The first 5 rows are patterns. Each new row is the sum of 2 different patterns, raised or lowered, with some noise. Before adding, each is slid sideways (what falls off one end comes back at the other) and multiplied by a number that may be negative. Names go in the order of the patterns.
In the rows, zero is written as 128.
Some rows, each with the names of its patterns after it:
[121 141 145 130 103 123 161  94 153 102 139 117 128 114  69 111  93 124
 147 164 122 103 130 100 137 132 120 160 120 135 131  76 107 135] | Q244
[111 171 131 112 150 129 135  94 146 139 116 133 130  94 152 141  93 113
 115 158 103 165 156 128 139 136 107 118 106 129 119 134  97 151] | Q202
[123 134 138 102 134 123  93 151 156 101 114  99 129 125  90 115 157 137
 105 114 136 150 155 128 109 125 121 162 147 125 133  86 121 130] | Q779
[119  93  98 105 112 119 142 110 129 109 141 102 103 127 114 101 124 153
 134 146 142 102 104 147 138 120 133 138 112 163 109 113 147 138] | Q498
[104 139 116 129 133 128 106 143 112 128 136 121 133 121  97 108 131  96
 142 103 146 100 102 135 102 142 128 147 131 147 134 131  86 106] | Q279

New rows, each followed by the names of its patterns:
[114 140 144 134  83 184  74 163  68 128 137 113 177 131 190 106  91  98
 122 143 152 125  99 151 144 102  99 138  81 143 140 103 120 128] | Q244 Q202
[127 100 129  89 120 129  84 109 135 151  92 169 118 137 103 145 123  98
 123  98 106  97  88 110  95 138 156 123 150 102 129  89 120 120] | Q202 Q279
[ 73 129 104 130 132 156 117  99 123 110 121 133 115 144 119 125 128  96
 115 127 132 126 147 115 116 130 145 108 135 101 121 112 113 107] | Q244 Q279
[124 124  96 121 133 167 138 150 147 146 128 166 129 162 152 129  85 159
 161 149 136 135 194 137 105 137 154 147 153 102 105 160 164 149] | Q202 Q779
[144 118 177 133 185 183 161 150 166 133 125 148 172 131 152 110 176 138
 172 151 158 180 142 153 130 184 181 145 148 156 120 196 178 121] | Q202 Q779
[138 132 135 155 187 155 163 111  99 103 112 172 112 178 102 108 149  81
 154 128 149 188 171 134 144  86  99 112 169 129 104 173 111 142] | Q244 Q279
[108 118  85 112 127 108 132 112 146 105 127 119 109 124 138  98 116 161
 139 143 116 126  92 121 132 115 125 145 123 158 116 123 133 149] | Q202 Q498
[ 90 112 118 101 148 114 126 107 101 118 105 137 121 118 135 120 134 117
 101 107 113 149 120 134 123 112  94 130 122 120 135 113 121 118] | Q244 Q279
[105 133 137 126 134 171 129 165 137 137 140 151 132 178 131 134 178 111
 161 116 184 151 124 169 122 137 140 121 113 153 145 185 142 175] | Q202 Q279
[179 120 119 136  88 125 133 117 180 167 102 114 129 117 140 149 132 115
 166  81 144 129 144 119 124 167 142 171 130 109  67 118 151 119] | Q244 Q779
[175 138 113 151 160 164 173 162 149 126 176 165 114 145 168 134 196 147
 142 156 160 166  99 140 116 146 137 167 128 118 124 144 126 141] | Q244 Q498
[137 110 110  89  89  96  98  99  77 125 124 162 128  86 136 110 110  80
 140 107 110 113 104  84 125 124 102 110  95 157  76 158 118 129] | Q202 Q279
[107 110  87 131 136 137  90 130 110 122 152 115  86 123 147 163 163 141
 107  70 143 140 116 139 147  91 168 106  85 167 162  97  82  74] | Q779 Q498
[169 123 138 111 161 165 154 158 156 108 160 135 125 151 185 137 129 126
 162 142  89 125 154 138 140 146 134 153 171 137 117 150 109 185] | Q779 Q498
[141 129 123 161 131 147 171 114  83 145 126 155  95 157 102 107 112 136
 111 153 149 147 136 135  99 145 114 121 105 107 164  87 110 133] | Q202 Q279
[104 121 117  88 135 141 153 145 133 114 105 148 120 128 137 131 115 160
  94 125 150 118 112  89 113  94 131 132 139 116 132  99 134  92] | Q202 Q498
[131 116 139 104 132 116 130 160 110 152 134 112 107 102 117 112 164 152
 120 120 136  93 102 126 100 137 141 111 117 120 171 145 149 147] | Q498 Q279
[ 90 113 116 173 116 172 149 134 139 133 110 130 103 136 121 131 105 147
 117 180 141 113 162 124 146  93 157 150 116 145 125  99 142 138] | Q202 Q279
[156 124 131 153 127 114 140 167 121 174 170 130 145 163 104 128 196 160
 126 142 145 127 104 150 130 145 211 164 192 144 135 107 176 140] | Q244 Q202
[144 107 146 170 160 121 131 100 129 160 139 145 116 126 153 135 185 146
 151 137 142 114 165 142 137 175 116 127 160 151 174 137 143 191] | Q202 Q779
[131 133 118 139 149 137 121 129 106 124 136 138 130 135 126 130 144 121
 128 140 139 123  96 104 120 107 134 126 130 119 107 144 104 124] | Q498 Q279
[106 115 127 123 103 131 160 169 168 166 108 123 156 145 132 156 139 133
 171 115 129 153 151 148 117 108 136 115 145 141 138 154 115 166] | Q498 Q279
[124 149 113 181 156 140 191 125 133 153 130 136 152 142 154 114 142 145
 190 112 141 119 157 190 125 162 174 137  95 137 173 162 192 138] | Q244 Q779
[ 85 117 114 106 130 149  86 123  79 105 121  81  93 146 152 110 127 143
 123 129 140 115 116 122 162 128 150 113  77 134 133 114 102 108] | Q779 Q498
[150 158 152 148 114 137 138 165 160 133 127  92 136 124 143 131 158 102
 130 140  96 167 164 127 129 124 143 139  83 116 152 154 113 128] | Q779 Q279
[195 166 169 156 199 164 163 176 165 155 188 173 190 160 186 178 185 162
 191 146 152 173 146 159 177 198 147 156 178 161 161 195 135 171] | Q202 Q498
[107 148 146 115 123 126 112 114  89 134 103 135  90 143 105 161 146 113
 152 123 119  77 138 139 110 135 118  89 143 119  93 105 108 166] | Q244 Q202
[128 105 140 124 141 151 142 118 158 185 150 139 147 119  89 139 154 105
 172 130 101 126  92 158 105 153 196 148 130 142 103 108 113 152] | Q244 Q202
[165 174 127 191 140 146 120 174 158 154 201 171 164 182 116 107 169 177
 139 141 116 125 141 115 167 127 147 173 176 121 134 137 124 123] | Q244 Q498
[146 119 102 168 148 133 115 133 127 126 119 117 181 154 140 137 166 169
 172 116 114 127 148 167 163 147 150  94 151 136 142 158 149 127] | Q779 Q279
[104 160  52  72  85 101 100  98 109 159 119  99  94 147 109 153  71  91
 125  84 141 121 141  98  64 117 107 104 149  98  76 149 121  93] | Q202 Q779
[125 104 142 178 149 147 157 115 160  94 164 152 123 190 132 128 118 120
 103 124 145 177 133 178 105 160 125 134 132 162 156 158 154 126] | Q244 Q279
[130 146  93 133  85 110 113  88  94 129  95 204 138  93 142 102 104  81
 156 128  71 154  91 109 125 137  81 114 162 159 126 153 121  79] | Q244 Q202
[138 107 177 130 107 162 106 152 110 133 134 127 162 154 117 164 149  88
 130 118 173  98 185 176 132 152 158 113 104 105 117 112 155 119] | Q202 Q498
[158 179 157 141 153 134 141 155 139 169 134 160 159 117 139 160 142 139
 150 137 124 155 172 116 152 134 146 133 152 120 122 142 117 137] | Q244 Q498
[132 129 140 136 111 109 138 107 116 131 109 124 133 113 147 140 118 116
 125 115 132  89 118 148 120 114 117 146 128 134 132 115 123 138] | Q202 Q779
[174 191 208 146 164 166 166 252 211 165 186 123 153 175 192 184 155 181
 158 194 132 205 201 162 215 162 208 175 122 131 208 205 151 187] | Q244 Q779
[110 130 131 128 100 127 138 124  90 139 131 120 145 136 104 120 151 150
 122 139 135 133 148 123  93 144 146 109  99  99 127 107 116 148] | Q202 Q498
[115 140 156 166 157 150 126 122 150 161 134 147 165 120 151 142 138 168
 147 137 138 128 112 127 147 157 124 131 116 151 134 126 144 116] | Q779 Q498
[128 145 135  97 117 125  98 143 167 114 121 117 134  95 125  89 137 135
 117 120 145 159 159 144 156 121 121 119 122 152 100 149 145 144] | Q202 Q498
[167 140 129 173 142 181 169 152 165 149 125 155 158 134 188 124 159 148
 144 180 135 171 178 182 146 169 176 169 116 127 125 168 158 160] | Q779 Q279
[125 135 134 133 122 107 144 114 138 150 114 150 132 155 143 104 108 177
 139 128 108 163 176 159 145 138 133 103 160 135 117 161 114 108] | Q779 Q498
[134 104  86 102 109  95  71 118 104  93  98  82  60 120  90  80  71  99
 105  63 134 106 108 108 117  84 103  86 102  66  91  60 124  78] | Q202 Q279
[129 102 114  98 177 126 152 151 114 145 138  87 114 130 139 109 130 107
 170 132 175 123 114 149 155 152  97 154 117 117 139 132 103 161] | Q202 Q779
[103  87 104  74 106  89 105 135 130  99  99  83  88 114 138 116  76 138
  70 134  91 120  94 125 170 118 141 117  84  55 103 118  92 140] | Q244 Q498
[136 135 135 112 116 156 112 146 148 126  96 141 149 143 141 136 175 146
 121 130 154 123 116 104 119 128 150 138 140  95 128 129 130 171] | Q779 Q279
[151 136 131 167 140 151 114 156 142 134 156 123 148 119 137 123 110 125
 169 149 157 134 145 126 130 148 138 134 137 139 126 140 126 117] | Q244 Q279
[149 164 112 174 108 114  99 106 109 164 135 156 139 144 112 176 102 152
 103 128 154 110 108 112 169  92 139 125 147 109 144 121 103 179] | Q202 Q279
[130 160 145 145 142 149 122 142 135 137 138 151 123 138 125 150 133 138
 157 130 137 123 144 138 137 126 145 126 141 140 123 143 143 161] | Q202 Q498
[187 126 178 144 138 138 131 111 137  97 143 122 128 109 145 121 189 148
 113 172 119 155  86 166 158 114 153 120 101 134 137  85 111 116] | Q202 Q279
[135 116 125 157 142 125 129 154 125 126 165 118 142 145 128 115 152 133
  83  93  82 113 137 156 143 100 138  98 153 118 108 160 118 119] | Q244 Q498
[ 97 151 135 156 106 155 143 177 117 113 166 143 134  91 132 142 135 140
 138  83 141 146  99 147 127 156 115 160 151 149 139 142 138 110] | Q202 Q779
[137 152 173 129 170 176 149 159 142 145 143 129 154 143 138 169 162 146
 143 121 193 135 158 124 168 170 175 158 115 145 112 163 167 197] | Q244 Q498
[138 138 144 108 102 129 145 137 148 114 139 119 123 139  92 123 132 111
 121 167 135 134 129 116 160 140 105 142 141 142 126  85  99 134] | Q244 Q779
[133 109 122 123 117 125 111  98 124 139 114 143  88 101 133 122 145 107
 103 112 108 109 145 107 124 134 111  87 125 129 133 105 121 159] | Q779 Q498
[120  80 122 101 103  85 114 143 127 130 113  87  78 125  78 135  74 144
 105  86 125 108 122  84 117  93 109 134 129  54  79  94 110  86] | Q498 Q279
[148 120 114 149 119 149 171 145 165 154 148 116 158 107 141 122 151 137
 113 142 127 156 133 105 159 144 123 157 125 151 186 165 158 121] | Q202 Q498
[137  98 147 146 140 133 137  98  98  81 118 118 119 100 132  98 156 104
 104 130 115 144  95 128 129  99 112 117  96 138 111  98  91 114] | Q244 Q202
[ 83 118 109 131 107 115 100 126 127  82 117 125 131 136 130 105 132 109
 106 104 119 119 118 149 128 123 138 120  83 103  88 103 126 133] | Q202 Q498
[103 122 107 137 109 120 117 108 125 101 119 105  96 107 108  93 130 113
  98  99 112 117  91 130 122 104 117 127 105 116 108 104 101 123] | Q202 Q498
[111  77  97  95 102  86 140 129  87 130  99 116  53 110  98  71 135  96
  74  63  93  68  76  99  99 125 123  63  92  96 114 115 129  88] | Q498 Q279
[114 137 126 110 129  85 137 148 110 110 131 140 149 144 134 131 111 129
 121 138  94 156 158 111 128 136 126  95 100  98 119 149 136  96] | Q779 Q498
[167 152 184 169 139 162 204 173 168 143 162 157 172 176 171 128 156 195
 175 222 191 155 163 184 174 190 174 187 193 180 138 186 200 206] | Q779 Q498
[150 128 127 127 137 200 134 154 139 109  96 153 137 120 173 129 133 120
 114 115 106 127 168 143 134 141 130 113 132 148 150  87 168  83] | Q244 Q202
[125 108  48 110 116 102  71 106 124 100  79  98 112 103  66  92 103 125
 102 120  73 132  99 118 135 100 112  42 110 111  90 110 112  57] | Q202 Q779
[123 153 132 140  81 120 119 139 123 142 134 113 103 132 105 140 146 111
 127 124  96 103 138  79 149 112 134  97 108 152 118 152 135 149] | Q498 Q279
[108 156 118 132 146  97 128 136 131 138 163 119 121 101 153 114 137 110
 135 143 120 114  92 114 103 148 132 151 147 121 140  91 152 113] | Q244 Q202
[148 131 145 107 122 122 134 128 153 118 125 112 128 136 116 134 158 134
 140 143 104 156 114 144 127 102 135 105 121 115 112 109 109 129] | Q498 Q279
[165 165 158 118 149 127 128 130 144 101 139 138 136 134 154  88 171 141
 122 136 142 177 163 136 139 150 101 169 118 173 104 144 170 119] | Q498 Q279
[100  74 113 112 100 123 105  89 118 127  76  90 102 127  82 136 144 115
 129 125  85  94 107 117 103 118  96 121 117 133 107 110 132 108] | Q202 Q498
[132 156 152 153 180 147 170 169 189 144 165 156 170 133 179 200 166 195
 168 146 134 178 163 155 168 199 167 207 144 161 180 170 159 151] | Q498 Q279
